The rows are grouped in 3 ways, from coarse to fine. Each group lies inside one group of the grouping before and may be the whole of it. The rows also spread widely along 9 directions, which tell nothing about the answers.
In the rows, 128 means zero.
Some rows, each with its group in each grouping after it:
148,131,115,111,109,125,164,146,144,86,87,152,143,134,167,101,81,126,153
Pid J_268 mozi
110,122,140,162,155,156,144,118,101,104,130,109,121,112,131,117,93,121,160
mabap J_433 lel
92,161,111,119,150,124,150,98,106,93,128,112,182,159,125,68,130,110,90
mabap J_710 Zekop
168,108,146,167,176,132,146,108,118,127,79,149,91,112,154,89,104,163,175
mabap J_230 Gakev
122,131,135,188,199,144,144,110,114,132,118,143,148,144,124,95,127,130,142
Pid J_249 rig
113,181,122,112,151,135,106,75,114,126,102,111,124,98,83,103,152,118,100
mabap J_230 deno
95,159,119,120,124,134,177,136,129,82,104,124,185,155,126,82,99,94,117
Pid J_268 kogik
139,127,152,163,181,135,149,111,115,135,89,130,116,121,124,78,116,145,153
mabap J_230 niv
127,101,96,132,118,149,135,105,84,59,149,106,120,122,142,150,137,145,128
Pid J_227 gafup
127,118,117,124,130,145,93,85,110,129,169,104,94,91,127,169,132,138,135
mabap J_958 zev
103,102,154,147,142,139,128,129,87,148,155,83,112,115,96,156,161,130,127
Bopo J_828 sovi
135,105,165,158,188,141,128,108,118,161,154,102,118,113,148,117,114,123,159
mabap J_958 tama
121,137,130,94,130,124,116,98,129,121,143,100,136,121,151,96,110,102,121
mabap J_433 dav
116,101,126,120,112,121,176,130,81,87,88,93,117,133,112,114,142,162,135
mabap J_433 zib
177,144,125,117,159,110,77,128,138,164,156,147,141,118,165,157,162,131,124
Bopo J_828 Tager
183,136,76,121,142,131,98,106,101,71,130,156,115,106,183,148,142,161,140
Bopo J_798 kor
160,101,160,154,168,128,140,145,153,157,112,148,118,119,164,113,96,128,176
Pid J_249 guve
129,129,140,131,119,145,148,168,131,100,127,117,147,107,138,153,98,101,165
Pid J_268 kogik
126,147,163,85,154,116,163,140,137,119,100,89,172,126,135,52,126,93,126
mabap J_230 niv
152,86,125,192,158,138,150,121,119,127,106,165,89,136,155,132,104,174,177
Pid J_249 rig
92,137,125,110,85,119,133,129,147,135,156,125,138,164,130,152,104,120,111
mabap J_230 deno
139,113,166,123,143,115,90,140,113,186,138,96,106,93,93,187,185,141,132
mabap J_433 lel
138,151,149,120,128,127,103,146,161,165,138,133,125,100,145,162,111,112,155
mabap J_958 tama
119,161,128,101,95,131,99,140,161,130,163,131,141,109,158,160,87,90,137
mabap J_710 Zekop
146,120,137,131,166,135,111,89,95,127,123,100,98,92,115,135,162,147,135
mabap J_230 deno
122,118,127,142,165,133,126,76,123,156,132,128,114,138,123,90,110,124,118
Pid J_268 mozi
125,103,126,127,122,118,114,131,152,153,185,129,142,156,155,163,116,117,126
Pid J_249 guve
117,112,97,182,129,143,120,118,120,123,157,159,116,151,130,188,116,155,139
Pid J_249 guve
137,130,74,132,122,125,124,79,111,81,143,147,121,157,160,126,113,166,118
mabap J_230 niv
117,140,123,107,95,126,143,139,106,97,82,113,112,101,101,139,144,143,131
mabap J_710 Zekop
162,113,122,105,99,123,91,127,137,149,124,148,69,95,151,167,127,149,146
Bopo J_798 kor
128,128,161,115,188,117,111,107,146,191,144,105,151,130,118,89,152,94,108
Pid J_249 guve

New rows. What belongs after each?
100,140,152,99,140,130,161,117,109,111,111,79,149,126,103,87,142,105,113
mabap J_230 deno
102,145,142,125,176,153,133,92,103,112,121,88,154,111,100,77,151,95,104
Pid J_227 gafup
117,178,140,109,159,133,144,103,131,119,84,117,148,108,121,62,115,99,126
mabap J_958 tama
78,150,120,124,94,152,156,142,137,88,139,123,172,156,130,116,90,91,114
Pid J_227 gafup
121,156,99,102,95,124,139,130,121,81,90,138,145,134,118,127,150,137,104
Pid J_227 gafup
138,133,109,98,97,84,114,125,145,157,125,151,136,169,146,141,141,162,104
mabap J_433 zib
109,158,100,129,130,152,133,96,140,80,153,142,168,151,172,90,73,91,119
Pid J_227 gafup
140,112,107,149,132,116,108,105,132,150,141,164,121,166,147,148,144,167,112
Pid J_227 gafup
106,108,174,148,168,134,135,149,140,176,160,99,154,135,110,138,136,94,136
Pid J_249 guve
106,119,127,118,137,130,165,135,138,99,160,111,182,165,162,95,92,90,127
Pid J_249 guve
147,141,128,99,133,99,132,107,132,140,78,140,120,132,139,76,130,145,120
mabap J_433 lel
138,155,132,71,136,98,147,108,123,121,66,115,139,120,125,50,151,126,105
mabap J_710 Zekop
163,145,137,99,113,114,90,147,166,156,140,143,130,108,178,160,103,119,153
mabap J_433 zib
141,110,147,161,180,144,142,146,99,114,133,115,141,120,145,127,140,132,158
Bopo J_798 kor
163,111,135,180,167,127,143,136,127,141,80,169,104,125,140,132,130,170,173
Pid J_249 rig
157,106,138,154,195,127,121,109,125,153,133,133,128,127,147,112,140,136,143
Pid J_249 guve
105,139,153,151,206,146,146,124,113,125,147,93,190,135,110,85,145,84,120
Pid J_249 guve
102,131,163,165,154,142,125,147,129,161,158,116,143,123,122,152,112,108,151
mabap J_710 Zekop
112,149,102,76,106,135,110,95,139,105,170,117,138,131,167,102,88,83,102
Bopo J_798 kor
147,114,109,139,145,133,151,116,118,80,136,137,143,140,189,114,94,154,160
mabap J_958 zev
78,161,119,115,79,117,126,122,161,152,144,139,140,171,106,135,101,117,94
mabap J_230 niv
131,164,149,76,134,111,109,107,145,166,91,109,120,93,107,98,151,112,109
mabap J_958 tama
127,142,149,160,195,132,116,99,125,156,131,127,146,132,140,87,118,119,136
mabap J_433 dav
144,183,90,97,104,121,124,141,126,83,90,157,151,121,142,132,137,132,114
Bopo J_828 Tager
94,137,153,154,185,135,105,78,117,185,159,108,130,130,101,98,131,107,107
mabap J_710 Zekop
133,126,111,108,108,132,160,125,103,68,87,111,109,102,136,123,124,152,148
mabap J_958 tama
142,172,100,107,121,129,92,99,161,125,131,169,143,132,164,115,104,113,108
Pid J_227 gafup
149,176,131,95,180,128,102,104,108,105,112,92,161,82,108,107,186,104,105
mabap J_230 Gakev
137,163,109,154,151,126,101,104,127,138,127,160,133,140,121,143,143,151,121
mabap J_230 niv
121,151,120,118,136,165,142,115,106,59,104,108,140,88,130,100,114,101,136
Pid J_227 gafup
141,131,164,143,155,132,120,146,152,178,106,138,126,106,116,133,122,119,152
Pid J_268 mozi
127,108,118,85,90,102,130,106,110,129,107,110,88,126,117,128,146,159,112
mabap J_433 lel
145,134,167,89,140,92,135,174,161,173,112,116,171,136,126,120,176,106,119
Pid J_249 rig
132,115,150,135,192,130,126,95,120,140,170,97,151,138,152,90,125,108,127
mabap J_230 Gakev
138,82,107,155,156,122,108,91,102,148,164,125,102,147,121,168,170,169,117
Pid J_249 guve
148,102,152,166,175,141,127,113,117,143,127,131,100,105,161,111,94,141,178
mabap J_710 Zekop
110,86,132,123,102,113,135,128,114,139,158,98,113,156,111,172,153,153,115
mabap J_230 Gakev
155,168,123,140,160,119,84,101,167,164,137,175,140,138,159,121,108,126,125
mabap J_230 Gakev
88,124,167,155,150,127,143,144,139,182,138,121,163,173,99,119,143,113,108
Pid J_227 gafup
134,120,95,96,104,139,128,112,94,67,152,104,120,106,158,146,121,126,127
Bopo J_828 Tager
94,121,114,123,86,145,117,126,124,112,168,113,124,134,120,179,123,118,115
Pid J_227 gafup
111,150,149,176,191,145,108,113,138,164,169,134,162,144,144,112,91,99,139
mabap J_433 lel
140,120,131,103,160,115,109,95,118,142,146,106,146,136,136,103,173,125,93
Pid J_227 gafup
128,129,140,128,130,104,123,144,161,167,155,148,161,175,173,129,99,128,136
mabap J_433 zib
122,184,88,117,127,140,126,83,132,92,85,157,135,118,124,86,95,111,114
Pid J_268 kogik
100,121,112,126,115,140,135,117,87,82,147,92,130,124,117,151,132,133,125
mabap J_433 lel
134,133,133,119,144,138,168,157,81,67,76,103,148,107,112,107,169,135,138
Bopo J_798 kor
139,147,121,74,105,87,139,132,130,138,72,128,133,138,103,117,188,166,96
mabap J_958 zev
131,138,115,116,142,144,104,92,95,99,146,99,118,84,129,140,139,120,130
mabap J_710 Zekop
134,166,149,125,134,116,93,150,157,181,134,150,146,126,132,147,138,110,122
Bopo J_828 sovi
97,118,158,109,122,118,159,141,118,132,128,79,145,138,96,120,149,116,114
mabap J_230 Gakev
117,165,126,179,159,130,114,141,135,164,135,175,158,160,126,147,134,137,121
Bopo J_828 Tager
104,140,71,114,77,140,116,111,115,67,172,130,149,150,137,177,131,131,95
Pid J_227 gafup
155,134,148,124,179,127,92,79,109,169,98,113,87,72,98,121,178,156,133
mabap J_958 zev
122,118,115,120,103,132,136,112,95,115,87,112,89,101,79,152,156,152,121
Pid J_268 kogik
117,94,124,137,131,134,157,119,82,87,126,95,118,132,131,127,130,153,140
mabap J_433 lel
122,103,135,106,96,134,137,153,103,111,120,100,96,100,113,161,146,136,142
Bopo J_798 kor
159,135,107,162,168,124,116,110,120,135,104,165,132,137,131,134,146,161,131
Pid J_268 mozi
107,145,132,126,140,131,132,103,132,130,133,125,144,143,140,91,92,109,122
mabap J_433 lel
140,118,88,77,83,114,123,121,121,77,147,120,142,143,160,153,149,141,102
Pid J_227 gafup
155,92,165,145,160,132,141,160,115,138,105,104,108,89,123,149,153,133,175
Pid J_249 rig
145,166,118,93,130,114,132,123,122,101,79,130,150,115,136,93,138,132,125
mabap J_433 zib
148,102,114,160,174,150,136,119,97,82,160,115,150,124,163,141,121,133,156
Pid J_268 mozi
104,116,130,116,104,124,114,121,129,143,174,110,121,133,138,159,111,119,125
mabap J_710 Zekop
136,180,141,140,160,129,99,120,161,172,89,172,141,123,118,105,136,117,115
Pid J_227 gafup
124,126,102,128,113,137,168,132,103,66,91,128,137,131,122,122,121,145,136
Pid J_268 mozi
114,115,160,82,106,103,156,177,145,129,163,88,189,163,162,126,114,96,131
mabap J_433 zib
174,143,128,124,166,119,73,108,129,153,134,135,118,92,150,149,151,140,139
mabap J_433 lel
148,141,130,101,99,110,101,142,168,151,143,149,131,126,180,153,88,120,148
mabap J_433 zib
130,171,159,147,144,130,111,164,159,173,122,163,153,123,141,139,112,104,146
Bopo J_828 sovi
156,186,117,129,140,111,85,135,155,156,110,174,150,128,144,154,138,142,129
mabap J_433 zib
152,117,126,162,128,122,99,147,132,152,145,159,111,122,155,199,130,167,161
mabap J_710 Zekop
164,156,111,122,143,123,83,121,154,145,141,161,141,115,153,161,128,123,129
Pid J_268 mozi
138,123,105,119,149,127,167,106,84,67,77,112,131,122,114,90,166,150,122
Pid J_249 rig
122,127,155,113,106,105,108,149,172,197,163,147,136,158,161,142,103,110,125
Bopo J_828 sovi
110,107,103,102,70,112,139,115,119,125,134,122,109,154,107,160,134,148,102
Pid J_268 kogik
107,88,142,134,117,139,132,127,110,142,138,95,91,109,89,168,144,134,138
Pid J_249 guve
127,87,135,159,123,140,147,146,125,117,148,136,127,150,162,154,109,145,152
Pid J_227 gafup
140,155,114,102,129,136,92,125,108,112,128,117,126,88,117,160,169,123,117
Bopo J_798 kor
126,153,133,106,100,130,84,129,177,170,148,151,123,120,141,152,103,97,119
Pid J_227 gafup
148,87,152,137,185,125,165,121,73,109,105,81,133,120,137,86,157,156,153
mabap J_433 zib
157,128,132,96,135,131,138,127,143,95,112,128,143,113,183,83,98,108,144
Pid J_227 gafup
147,132,147,156,172,126,151,146,144,140,103,152,159,142,150,99,109,126,152
Pid J_268 mozi
131,133,115,113,146,118,125,92,138,131,153,135,148,155,169,96,106,133,121
mabap J_958 zev
91,145,132,130,114,150,123,135,141,121,169,110,151,120,120,161,103,76,131
Pid J_249 rig
145,129,126,166,179,142,97,113,91,141,149,128,123,108,119,167,172,149,132
Bopo J_828 Tager
119,161,108,132,120,148,154,116,102,71,71,142,118,106,130,88,99,129,142
Bopo J_828 sovi
179,112,113,102,102,102,97,146,140,126,149,145,123,125,188,186,131,158,147
mabap J_433 lel
120,119,157,120,147,127,131,127,113,146,122,94,122,104,112,118,145,122,136
mabap J_710 Zekop
144,132,94,126,158,115,81,83,150,150,197,150,153,161,171,136,125,119,103
Pid J_249 guve
101,140,136,176,128,130,127,153,155,160,157,163,153,167,147,156,85,126,146
mabap J_710 Zekop
113,170,125,120,129,144,143,117,151,102,119,140,154,125,154,91,67,102,143
mabap J_958 zev
149,178,112,69,122,117,102,97,155,107,116,134,142,108,157,95,108,100,113
mabap J_230 Gakev
83,168,129,105,144,143,122,98,112,105,154,81,169,118,105,99,124,76,98
mabap J_433 lel
111,156,131,93,134,109,117,88,133,159,112,118,130,131,111,77,135,115,92
mabap J_710 Zekop
142,150,98,91,89,122,110,118,141,94,134,136,125,116,153,157,111,125,126
mabap J_230 Gakev
94,160,151,87,92,124,168,161,142,123,64,121,137,126,97,80,119,102,117
Bopo J_798 kor
140,170,102,125,87,105,101,146,154,142,103,183,131,143,137,176,124,161,129
mabap J_433 zib
109,121,133,121,106,104,146,149,152,151,164,145,167,197,170,116,103,119,114
Bopo J_828 sovi
124,137,123,106,100,128,80,133,140,155,174,127,117,118,135,185,136,113,115
Bopo J_798 kor
116,172,127,152,163,144,130,114,129,119,116,138,146,118,131,113,110,117,140
mabap J_958 tama
103,121,153,149,136,134,139,149,138,151,175,123,154,157,157,131,91,100,141
Bopo J_828 sovi
163,182,112,151,169,112,97,119,136,154,96,192,147,135,144,115,151,151,119
Bopo J_828 sovi
167,103,136,114,152,116,93,96,119,162,141,114,94,97,145,151,158,162,141
mabap J_958 zev
145,107,131,118,132,117,149,146,113,115,85,118,117,114,108,135,169,153,139
Pid J_249 guve
93,106,124,144,100,124,136,132,135,143,177,132,134,171,146,158,93,133,130
mabap J_710 Zekop
88,108,112,148,110,160,151,104,82,79,119,103,105,123,95,140,132,145,124
Pid J_227 gafup
127,147,84,116,102,117,99,106,125,110,159,147,139,151,152,166,124,149,111
mabap J_433 zib
129,100,119,70,133,118,114,75,71,97,154,47,113,98,118,118,179,129,97
mabap J_433 lel
120,91,140,179,171,135,131,126,97,135,174,112,136,143,145,153,133,147,150
mabap J_710 Zekop
116,134,101,151,138,138,100,94,117,117,178,130,134,143,152,151,108,131,127
mabap J_433 dav
155,100,119,143,144,121,152,107,116,110,106,149,106,138,181,86,90,161,161
mabap J_710 Zekop
154,116,115,132,171,148,109,97,111,100,149,113,120,90,152,128,123,119,149
Pid J_249 guve
119,93,139,131,114,108,152,147,134,136,163,120,145,181,156,151,120,147,133
mabap J_230 deno
111,107,171,135,136,125,112,144,141,198,154,110,131,138,100,158,161,119,115
Pid J_227 gafup
123,161,145,158,199,127,117,99,130,180,105,141,155,139,96,87,151,114,109
Pid J_268 kogik
